Every row belongs to one group in each of 4 separate groupings. Each group adds its own fixed numbers to the row, and there is some noise. The rows also spread widely along 14 directions, which tell nothing about the answers.
(in the rows, 128 means zero)
Known rows, each followed by its group in each grouping:
[144 115 164 111 144  77  90 106  93  98 117  87  79 138  77 122  64 131
 118 180 154 128 116 171 138 143 137  91 113 136 167 120  49 106 118 119
 158  89]
Q_554 Q_391 W F
[111 113 102 126 133 109 122 138 122 132 140 145 147 128 115 124 112 133
 121 102 155  99 145 126 149 105 153 138 169 148 136 111 112 104 112 127
 115 136]
Q_554 Q_375 H L
[118 129 166 103  55 185 118 158 141 147  62 102 184 165 211 165 130 122
 128 181 170 147 132  93  88 170 180 156  68  49 123 138 168 211 145  99
 149 111]
Q_33 Q_375 H Z
[142 106 146  89 152 135  99  86 163  42 120 134 106  98 117 142 117 144
 188  68 213 126 156 136  83 144 150 139 139  84 141 179 186 158 125 111
 131 135]
Q_166 Q_892 G V
[154 132 126 131 111 108  53 168 101 129 134 124 120 145 114 125 116 115
 108  95 134  94 152 100 169 121 163 111 124 110 143 105  95  80  83 117
 106 134]
Q_33 Q_391 G V
[133 130 123 183 143  73 104 167  94 146 157  96 107 154  96 117  94 132
 112 177  71 138  87 165 113 106 119 102  74 169 170  91  82  91 133 126
 141  74]
Q_166 Q_699 W K
[123 168 120 138 135 116  81 141 129 115 168 142 147 123 117 103 148 116
 131  88  89 117 152 135 138 115  82 133 165 112 123 113 120  94 112  95
  82 148]
Q_315 Q_550 W P
[ 76 146  50 179 107 116 143 151 116 151 162 153 180 127 177 106 114 123
  95  78 121  90 140 168  81  80 127 149 117 178 152 124 125 120 128 143
 137  89]
Q_315 Q_892 W Z
[ 91 143  94 143 120 128 132 134 125 147 134 158 157 143 163 114 113 119
 106 101 141 118 141 149 100 115 127 155 149 143 125 122 140 117 128 128
 126 125]
Q_315 Q_699 W P
[105 155 104 162 133 122 137 143 107 132 123 125 124 158 144 111 124 116
 112 127  77 134 129 159 108 131 123 112  91 168 147  96 109 113 113 160
 147 122]
Q_166 Q_550 G K
[159 130 177  95 117 141 112 100 120 111  98  92  68 144 100 134 128 123
 134 184  97 162 111 120 146 165 131  84  77 116 128 138 108 154 113 134
 140 140]
Q_554 Q_892 G F
[132 116 157 139 131 110 146 138 129 130 118 115 119 124 108 137 153 128
 161 149 111 125 113 129 144 132 115 112 105 125 123 129 138 157 132 131
 126 117]
Q_166 Q_375 H L
[123  89  88 155 182 132 176 210 129 107 185 153 200  87  72 116 149 151
 111 141 129  97 153 124  84  95  83 183 189 165 120  73 165 136 155 153
 122 152]
Q_33 Q_892 G V
[158 131 144 142  96 133 133 152 106 118 117 103 104 118 111 109 142 107
 102 147 110 126 130 119 119 146 109 103  94 114 127 120 126 155 117 143
 120  97]
Q_33 Q_391 W L
[154 115 180 134 101 156  70 165 126 141 123 123 150 198 135 148  71 110
  74 227 158 198 100 121  80 159 161 169 130  73 124 104 167 119 166  81
 151 125]
Q_554 Q_699 H F
[128  82 140  79 167  96 127  62 176  80 102 146  33 100 103 160 124 199
 216 129 147 149 125  76 173 148 200  62 125 142 118 145 116 144 121 125
 115 155]
Q_315 Q_391 G L
[148 119 172 116  95 127 130 131 115 154 117 129 152 126 124 146 116  98
 104 161 127 136 113 121 141 127 126 141 137 111 125 135 123 147 114 112
 129 133]
Q_166 Q_391 W K
[120 118 142 123 127 116 154 108 157 132 127 121 122  94 121 139 166 153
 186 139  85 123 107 113 141 118 108 104  98 132 123 153 125 177 132 113
 116 124]
Q_315 Q_892 W F
[ 96 131 124 158 114 120 108 140 112 194 110 162 133 192 163 125  95 109
  95 165 115 159 117 122 133 136 158 141 131 152 119  93 137  86 133 133
 146 144]
Q_33 Q_699 H F
[105 185  97 145 161 142  79 132 138  88 154 141 106 140 134  73 171 131
 158 106  86 142 166 121  95 152  72 118 134 120 122 103 179 110 147 126
  79 160]
Q_166 Q_375 H F
[114 116 120 159 137 104 143 136 155 121 142 157 124 115 126 134 134 142
 164 114 127 125 116 136 117 114 127 134 123 140 117 143 168 142 145 125
 121 114]
Q_315 Q_550 G V
[115 144 102  83 122 135  85  91 129  87 143 118 138 119 136 129  97 161
 141 125 139 139 133 138  80 113 147 128 114 124 175 144 102 133 117  96
 121 127]
Q_554 Q_892 W L
[155 146 149 153 150 123 104 146 152  88 159 144 121 104  82  95 168 111
 140 111  92 137 144 110 127 143  57 121 179  92  98 107 172 111 137 106
  81 149]
Q_33 Q_550 W K
[ 91 168  93 115 104 184 138 165 154 128 120 142 185 122 190 105 191 141
 130 119 116 119 180  84  98 156 110 149 139 101 102 101 159 192 150 123
  82 165]
Q_315 Q_892 W P
[142 154 120 149  80 133 130 170 101 139 159 102 191  94 106 101 143  98
  95 140  96  94 131 158  93  94  46 142 112 119 148 138 126 159 132 111
 103  89]
Q_33 Q_892 H L
[121 146 140 130 107 147 139 175  85 154 111  94 140 168 137 134 154 127
 138 170  65 126 115 129 120 138 122 145  31 136 142 116 126 159 101 161
 147 132]
Q_554 Q_550 G V
[139 142 117 141  94  91  89 147 113 130 132  86 125 108 110 115  83 144
 109 185 138 116 122 151 126 116 124  89 101 130 175 123  63 135 146  88
 105  62]
Q_33 Q_550 H V
[136 107 187  76 102 137 132 107 114 140  66 105  97 156 139 164 126 130
 148 172 122 144 124  96 177 161 173 100  88 114 119 132  90 153  92 139
 156 153]
Q_315 Q_391 H Z
[143 101 186 195 134 106 110 161 153 189 109 187 104 220 131 147 155  77
  94 122  86 158  91  89 223 151 183 105 176 113  61  72 145  63 111 138
 148 175]
Q_554 Q_375 G F
[105  79 163 107 134 103 162 127 150 139 112 142 220 122 126 180 120 136
 166  99 175  70 123 149 147  97 156 172 164 116 134 141 104 157 111 107
 176 138]
Q_554 Q_892 G K
[153  84 182 123 129 165 149 157 119 122 102 135 171 163 120 170 155  90
 129  97 125 131 123 123 115 131 147 174 124  96 113 121 171 128  77 154
 187 169]
Q_33 Q_892 H L
[132 113 142  51 148 104 120  44 147  66  98 118 104  68  89 124  69 149
 122 122 221 119 170 145 155 141 126  89 234 124 145 137  47 131 120  89
 114 137]
Q_166 Q_699 W K
[123 126 122 129 142 105  96 151 134  85 130 114 101 106 100  95 125 135
 157  98 195  84 187 126 137 164 120 120 141 103 124 132 143 144 143 125
 104 118]
Q_315 Q_892 G F
[106 157 127 110 125 138 137 123 134 117 110 128 144 119 146 115 163 125
 156 106 109 109 158 124 132 142 100 118 126 119 121 127 133 161 118 132
 107 149]
Q_166 Q_375 G K
[159  79 139 147 141 167 138 182 139 141 153 162 156 150 103 154 152 110
 105 116  93 150 116  79 119 107 145 181 164 127  92  98 199  97 104 139
 130 191]
Q_315 Q_699 H F

New rows. What belongs after each?
[159 103 188  83 138  81  61  65 125  92  97  86  41 126  84 151  67 145
 164 170 180 157 109 138 164 158 178  66 105 104 162 157  70 123 114  91
 144 108]
Q_166 Q_892 W F
[152 156 115 103 154 123  37 142  90  65 199 108 120 113  70 110 123 131
 155  84 100 130 152 131  96 105  92 154 116 109 170 130 145  73  82 101
  85 157]
Q_166 Q_550 W L
[131 116  94 195 117 146 154 210  93 168 160 152 160 162 134 123 144  86
  61 109  87 121 122 119 112  99 137 167 111 165 112  89 181 106 108 183
 137 135]
Q_166 Q_375 G Z
[172 120 125 186  91 154 126 163 107 126 126 132  97 165 141 124 118  76
  48 111 103 157 104 132  83 128 167 117  76 137 132 118 167 117 103 174
 156 100]
Q_166 Q_391 G L
[131 140 151  79  93 144 107 104 101 135  96 126 106 123 136 129 122 106
 139 113 173 129 158 109 153 153 140 150 124  98 125 165 149 149  91 128
 107 158]
Q_166 Q_550 W V
[116 135  75 191 147  77 116 191 115 138 196 115 147 113  96 107 127 162
 120 158  60 106 105 153 108  74  98 106 100 183 165  86  83 111 150 120
 107  79]
Q_315 Q_892 W V
[111 160 159 150 149 102  91 132  96 130 141 136 105 159 109  99 136  91
 162 118 114 127 139 164 122 154  73 144 102 118 121 142 176 112 130 140
 133 138]
Q_166 Q_892 G F
[137 113 141 103  80 115 153  45 146 161  79 141  51  89 130 143 112 130
 155 143 137 150  98 101 180 121 162  78 100 149 120 198 130 162 112 129
 105 116]
Q_33 Q_550 H V
[124 103 111 121 139 118 163 110 145 103 131 127 135 103 118 135 135 161
 146 121 112 108 116 131 117  97 135 111 124 162 150 126  99 148 121 136
 132 118]
Q_554 Q_391 H L
[195  75 196 137 122 168 167 185 141 127 115 113 129 142  80 155 172  97
  93 176 102 154 102  88 148 145 135 140 135  96  83  97 170 158 118 146
 133 154]
Q_554 Q_375 H P
[129 118 142 150 115 148 147 130 179 115 121 155 127 133 149 130 149 128
 118 148 132 158 113 104 113 147 135 118 150 104  89 123 181 170 170 121
 119 123]
Q_554 Q_375 G Z
[171 105 176 127  87 193 158 130 150 132  89 136 125 144 143 157 184  80
 120  85  91 149 117  85 143 142 148 139 109  91  86 151 187 157  74 151
 141 174]
Q_315 Q_550 H F
[144 113 115 137 153 123 109 121 136  71 137 139  67 125 111 122 112 140
 138 104 138 139 135 131  94 135 153 108 111 143 133 130 154 114 119 149
 133 123]
Q_315 Q_391 G V
[156 147 131  89 109 176  78 131 143  72 125 111 125 124 135 130 130 131
 121 111 118 157 159  93 101 149 144 125 132  80 135 121 136 129  99  95
  98 161]
Q_315 Q_550 W K
[161 118 150  92  89 135  78 113 130 125 139 117 159 119 121 167 111 120
 127 111 130 128 113 116 137  90 158 130 123  97 159 161 108 127  88  79
 116 141]
Q_166 Q_892 H L
[122 172 175  79  93 119  81 106  89 106 101  67 162 130 120 120  86 100
 117 176 144 114 147 199 117 142  67 115 116  86 168 148  49 150 115  74
 144  93]
Q_315 Q_375 H F
[127 136 131 111  95 147 197 117 118 119 104  99 157  84 111 108 150 106
  96 147 122  96 140 158 127 125  63 112 144 141 126 135  91 195 126 143
 121 102]
Q_554 Q_375 H L
[163 136 160  93 103 128  95  91 147 114 151 126  81  79  85 130 146 137
 159 162  90 167 109  83 154 122  93  98 129  96 105 171 155 153 127  75
  56 137]
Q_315 Q_375 W L
[ 92 151 154 115 129 106  84  82 112 114 100 125 154 178 159 135  77 101
 137  96 145 122 131 212 101 124 120 134 132 115 164 144  80  83  98 101
 190 114]
Q_315 Q_699 H F
[148  60 104 132 155 111 161 120 139 105 166 143 120  77  75 154 108 152
 135 118 127 136  94 124  94  68 157 141 130 172 144 142 154 121 107 134
 134 114]
Q_33 Q_375 W L
[131 107 115 135 155 123 131 159 122 108 157 126 125 129  95 140 135 150
 150 119  89 126 123 123 109 107 132 137 104 150 134 110 139 115 108 140
 130 138]
Q_315 Q_699 G L
[109 124  90 150 150 116 128 143 123 137 151 162 147 135 116 123 112 127
 106 122  93 132 127 131 117  96 136 132 153 174 132  93 126  83 113 136
 129 148]
Q_33 Q_375 G K
[107 169 133 150 133  84 108  92 146 126 145 147 133 132 126  99 126 129
 135 145  74 128 114 162 139 112  74  82 160 143 136 116  79 104 150  95
 111 113]
Q_554 Q_391 H K
[156 142 139 123  96 149 100 171  82 128 154 119 158 142 110 119 133  89
  83 117 105 106 141 119 123 114 105 159 112 111 130 124 138 116  89 137
 120 142]
Q_554 Q_391 G Z
[140 101 165 131 130 144 147 118 175 140 114 162  97 125 134 154 194 129
 186 115  98 161 101  62 146 141 152 128 110  98  76 151 222 161 123 127
 104 161]
Q_33 Q_375 W P
[130  82 146 149 161  84 126 144 157 107 132 129 115 118  92 138 110 160
 156 166 165 128 120 122 140 136 148 105 152 130 128 105 122 127 167 113
 140 106]
Q_33 Q_892 H Z
[104 111 136 117 149 108 138  98 145 131 131 191 130 113 123 124 127 117
 158  84 169 111 152 123 152 120 122 157 200 135  93 148 171 112 128 129
 112 169]
Q_315 Q_391 H P
[131 171 160 138  73  90  64 117 115 175 105 118  99 156 143 112  92 100
  99 186 138 148 122 135 187 154 133  79 128 103 133 129  79 118 148  82
  89  99]
Q_166 Q_550 H P
[127 109 126 140 114 126 128 124 152 118 135 189 152 112 123 119  83  92
  66 107 214 130 150 150 120 121 130 155 243 115  96 134 165 117 148 104
 120 129]
Q_315 Q_375 G V
[129 108 149 158 110  81 144 132 139 140 107 119 153 115 121 140 113 109
 129 106 151  79 119 166 150 111 131 104 127 128 141 143  86 144 121 118
 159  75]
Q_33 Q_892 G K
[121 110 137 122 141 118 158 122 108 170 144 160 104 131  93 140 150 126
 137 135  52 138 110  97 188 104 108 126 134 179  90 121 133 101  92 158
 118 183]
Q_315 Q_699 G Z
[117 147 102 198 107  36  79  90 126 142 163 126  71 115 123 107  83 116
 151  71 107 101  83 191 135  72 131  77  69 161 175 188  96  81 114  99
 121  29]
Q_315 Q_550 W F
[112 135 141  88 118 115 144 114 120 106 112  78 128  95 116 140 143 168
 187 159 103 113 127 136 129 131 108 103  73 125 156 145  74 187 116 111
 123 107]
Q_315 Q_550 W L
[101  90 130 105 143  82 138  68 144 149 122 157 133 120 118 175  86 152
 156 118 119 126  95 144 174  79 178 113 146 173 145 150  64 101  89 103
 155 146]
Q_315 Q_550 G F
[137 186 122 162  73 167 132 158  97 156 131 130 131 152 150  81 192  58
  66  87  51 117 141 119 145 134  66 120 110 116  95 116 150 128  90 161
  95 136]
Q_554 Q_375 W Z
[103 152  69 125 131 143 154 122 141 109 119 124 105  93 143  95 167 163
 138 128  89 123 148 106 107 128 112  86 105 162 133 108 119 165 131 150
  90 124]
Q_33 Q_375 W V
[ 96 129 107 117 131 177 174 149 132 112 116 149 192 128 166 121 159 118
 104 104 147 121 166 122  88 141 116 171 169 125 108  96 163 165 125 154
 138 166]
Q_166 Q_375 W Z
[127 134 105 135  82 122 137 115 116 149 134 132 111 105 126 112 113 117
 119 120 140 118 126 125 131 109 131 134 110 146 136 168 149 142 123 132
  97 108]
Q_554 Q_550 H L
[141 115 114 174 140 112 131 134 154 112 132 145 101 128 109 110 131 124
  97 117 116 139 124 127 136 129 133  78 168 148 121  89 114 101 137 140
 124 117]
Q_33 Q_892 H L
[184 119 160 140 113 112 127 108 149  76 135  93 133  73  76 131 146  96
 137  70  98  93 108 164 121  84  79  88 123 104 151 169 110 133  90 100
 125  75]
Q_33 Q_375 H K
[ 86 180 126 148  21 141 128  95 139 174  75 146 170 155 240 126 102  76
  76  98 151 118 127 166 122 132 143 112 108 102 127 176 106 169 126 104
 145  74]
Q_315 Q_550 G Z
[131 127 140 153 136 121 116 127 128 137 159 140 137 148 111 136 132 121
 145 137  64 149  88 142 110  95 113 148 103 143 140 135 151 102 117 117
 135 136]
Q_554 Q_550 H F
[ 72 168 191  86  88  88 113  49 119 163  37 120  92 174 199 146 133 125
 205 127 120 116 124 148 197 175 150  69  65 102 131 166  52 163  94 116
 159 113]
Q_315 Q_391 W L
[ 76 165 110 109  98 116 142  99 138 139  90 145 188 107 168 106 105 127
 106 138 179 100 167 165 135 134  94 118 204 128 139 121  62 152 150  97
 117 116]
Q_33 Q_550 H V
[ 69 161 101 115  97 153 159 145 104 164 113 157 160 135 170 106 145 110
 129 125 137 110 173 119 120 149 107 172 126 138  98 130 173 168 128 153
 109 158]
Q_315 Q_375 G L
[105 136 110 122 144 114 148  79 142 101 140 168 128 101 109 104 119 116
 115  90 143 120 141 163 128 111  93 118 203 154 116 138 124 118 126 128
 118 136]
Q_554 Q_375 G L
[147  90 147 146 124  88 134 166 124 154 148 127 130 119  74 144 117 133
 112 172 121 114 100 112 182 106 143 115 149 141 117 106 104 128 133 115
 112 116]
Q_554 Q_375 G L
[101 141 135 138 135 123 124 155  92 136 103 105 116 182 145 120 139 124
 152 132 110 119 143 135 127 158 126 129  73 138 135 101 128 124 114 166
 152 132]
Q_166 Q_699 H Z
[119 117 132 152 145 113 122 149 159 117 148 138 192 136 125 140 119 146
 117 155 108 136 108 140  99 104 107 126 173 122 136  90 105 109 157  88
 140 113]
Q_33 Q_699 H Z
[ 93 135  86 139 129 102 116 101 120 152 141 151 135 141 139 109  71 137
  75 161 134 141 120 158 122 106 147 114 163 181 154 100  67  97 139 119
 137 119]
Q_554 Q_892 W F
[121 142  99 115 128 123  62  99 148  85 141 151 120 106 129  97  99 125
 139  57 194 110 175 124  99 125 123 141 181 100 139 155 167  93 128  90
  88 130]
Q_33 Q_699 H F
[144  67 148  96  86 120 179  85 125 183 118 143 129  82 110 175  82 125
 122 165 167 139  86 107 150  87 176 153 123 159 130 192 146 173 112 120
 129 128]
Q_166 Q_892 W K
[162  96 122 141  60 126 159 154 139 145 138 104 151  70 112 134 132 119
 101 127 162  79 114 105 145  88 133 128 118 118 127 168 137 190 138 110
  90  68]
Q_554 Q_375 H Z
[114  97  79 135 109 165 139 126 159 122 120 168 154 131 180 150 100 132
  88  82 172 142 135 109  79 109 214 164 149 139 133 129 161 128 111 131
 144 141]
Q_315 Q_550 W F
[ 93 136 144  72 114 132 161  76 130 124 106 136 144  95 139 140 145 132
 181 112 129 108 143 134 142 122  95 135 125 127 112 180 134 178 106 123
 123 148]
Q_315 Q_375 G Z
[145 133 136  66  88 136  99 101  97 115  91  92  81 105 121 131  92 121
 145 118 183 115 167 105 151 153 168 122  84 111 151 174 121 158  86 128
 103 136]
Q_166 Q_550 G K
[114 145  71 195  91 146 150 207 118 136 124 103 169 141 172  99 114 118
  55 135 139 101 147 149  58 132 137 131  89 148 153  83 128 164 160 153
 135  60]
Q_166 Q_699 G K
[112 159 175 124 113  79  57 136 117 158 115 115 144 171 135 134 108 127
 131 174 113 125 123 149 185 143 122  91 142  96 141  98  31 108 128  72
 128 120]
Q_315 Q_892 W V
[129 120 149  77 103 140 145 107 135  91  84  87 144 107 128 137 107 147
 129 163 178 119 145 141 124 153 139 114 135 103 150 133  73 187 132 108
 138 110]
Q_554 Q_550 H L
[ 93 119 185 102 168  59 157  79 119 141 121 146 134 120  74 134 139 122
 177 134 112  90 122 163 226 117  70 107 189 152 105 130  62 113 111 124
 142 153]
Q_554 Q_375 G Z
[106 192  75 112  49 154  81 108 127 149 114 128 120 122 200  86 125 128
  93 120 134 120 159  89 115 137 147 103  96 115 145 147 114 160 128 106
  65 114]
Q_554 Q_391 W F
[132 105 140 115  92 158 197 105 120 197 100 152 129 128 152 165 168 123
 123 158  43 152  80  87 161  93 149 119  84 180 114 143 129 166  88 168
 131 170]
Q_166 Q_391 H V
[ 97 107 145 148 156  62 104 176  83 201 131 129 110 189 115 160 129 152
 194 153  87 109 100 113 195 115 171 138  57 164 136 103 113  94 102 146
 141 145]
Q_166 Q_699 G V
[117 105 156 167 164  93 125 167 117 145 100 126 124 186 111 125 117 120
 116 161 124 129 128 140 159 159 139 111 152 139 119  54  91  84 132 145
 170 132]
Q_33 Q_699 H F
[124  76 139 144 169  79 107  62 161 110 144 186  69 143 126 172 106 145
 189  54 119 148  80 125 139  87 203 112 121 156 131 165 155  64  88 129
 163 134]
Q_315 Q_391 W Z
[101 148 109 114 138  61  99 111 110 112 138  92 125  72  88  90 109 150
 164 125 158  62 161 161 154 118  79  91 135 140 169 137  47 135 133 100
  98  86]
Q_33 Q_892 W F
[ 53 202  41 160  97 132 132 104 118 149 138 186 174 126 213  69 122  98
  96  56 125  95 165 179  56 102  87 148 132 168 141 146 153 122 136 144
 110 110]
Q_33 Q_391 G P
[190  89 160  90 131 175 162 147 115  92 121  78 125 115  69 155 145 126
  99 181  86 150 105 116 110 120 131 125  97 132 134 113 117 160  92 148
 142 145]
Q_554 Q_375 H P
[131 124 132 132 112 137 152 110 133  96 120 133 118 108 116 106 119 100
 115 109 176 121 139 159  91 134 103 141 145 121 121 158 174 156 139 137
 129  99]
Q_554 Q_375 H L
[100 138 155 116 148 131 160 111 102 162 115 158  81 167 118 116 148 122
 143 184  74 179 119 103 171 167 110 134 125 161  82 104 153 117 121 174
 131 191]
Q_554 Q_550 W Z
[143 154 134 185 133 117  23 140 158 105 166 181  58 176 135  96 104 108
 113 121 144 199 128 117  93 165 143 122 155  86 101 118 221  67 169  96
  97 128]
Q_315 Q_892 W V
[104 133 109 125 139 137 131 114 118 112 127 161 113 145 138 119 108 118
 112 102 134 142 153 136 123 137 138 136 153 154 115 118 140  99 107 158
 142 160]
Q_315 Q_550 G Z
[120 100 106 133 117 149 158 132 170 116 132 137 172 100 152 154 147 146
 137 103 119 122 111 118  85  92 150 141 119 126 132 144 151 171 122 110
 131 117]
Q_315 Q_375 W F
[135  91 173  81 160 140 166 103 162  70 102 109 133  90 102 153 152 157
 193 154 162 135 129 130 103 148 117 134 131 103 123 148 158 199 147 118
 136 139]
Q_166 Q_375 H P
[140 156  77 151  86 166 109 184 111 121 129  81 142 138 155 105 120 135
  85 155  89 131 137 120  51 126 133 120  48 133 168 102 130 147 131 130
 112  83]
Q_33 Q_699 H K
[128 116 133 123 100 149 164  98 164 103 106 133 157 108 153 149 115 124
  87 132 134 139 115 149 105 112 137 100 156 127 125 136  98 167 130 111
 150 102]
Q_315 Q_375 G Z
[158 112 159 103 108 132 108  93 146 127 112 129 106 122 118 154 111 132
 127 150 131 160 102 109 144 119 148 105 139 115 134 146 120 133 118  99
 116 135]
Q_166 Q_699 H V
[156 139 161  40 116 205 118  82 141  71  85 106 101 115 136 145 159 139
 143 154 115 189 142  85 103 167 130 115 113  80 123 143 146 186  98 118
 109 184]
Q_166 Q_375 W V
[165  90 155 169 125  91 145 205 132 131 146  94 142 105  80 136 157 135
 123 156 105  86 108 112 164 113 122 100 116 120 123  92  88 155 133 121
 115  84]
Q_315 Q_391 W P
[149 113 137 101 105 160 122 114 169 108 105 138 150 118 153 154 129 148
 106 149 142 153 122  93 119 125 168 106 165 106 133 116 112 159 135 100
 115 147]
Q_166 Q_391 H V
[ 75 190 133 118 112 127 103  94 124 110  62 113 139 181 213 111 116 124
 146 121 135 122 159 177  95 175 137  91  89 114 165 115  73 145 127 128
 166 108]
Q_166 Q_391 H K
[155 112 191  83 124 108  68 129 108 133 141 115  97 121  79 150 142 129
 198 134 141 127 134  74 188 143 134 146 106  77 114 163 164 132 101 100
  94 168]
Q_166 Q_892 W Z
[118 158 188  78 127 158  77  64 171  88  66 146  84 181 174 138 141 123
 169 123 140 188 143 101 132 204 162 103 142  56  98 131 155 137 121  97
 133 178]
Q_554 Q_375 W K
[106 159  93 159 167  98 138 156 122 105 200 125 146  99  79  88 164 156
 153 139  38 109 124 148 116  94  36 117 124 173 139  98 114 117 146 132
  92 124]
Q_554 Q_550 G Z
[149 134 169 170 138 116  70 161 144 132 171 156 122 164 102 123 159 104
 162 108  90 141 106 108 128 129  98 159 123  82  96 135 219  96 137 100
 105 145]
Q_554 Q_699 G F
[145 115 169  98 145  91  89  61 148 110 129 139  66 109  83 139 110 132
 157 134 118 157 107 122 180 121 132  82 163 120 117 153 102  99 105  86
 108 145]
Q_315 Q_375 W F
[ 97 125 101 185 157 120 174 179 113 127 143 116 201 147 136 125 149 123
 107 120  73  95 115 194  73  97  95 137  97 177 161  82  92 139 127 165
 186 104]
Q_166 Q_892 G F
[134 127 168  86 164 125 141 120  97  91 103  82 126 129  86 130 130 132
 142 157 104 126 141 153 132 151  87 113 124 131 147  96  67 136  96 140
 156 145]
Q_166 Q_699 W K
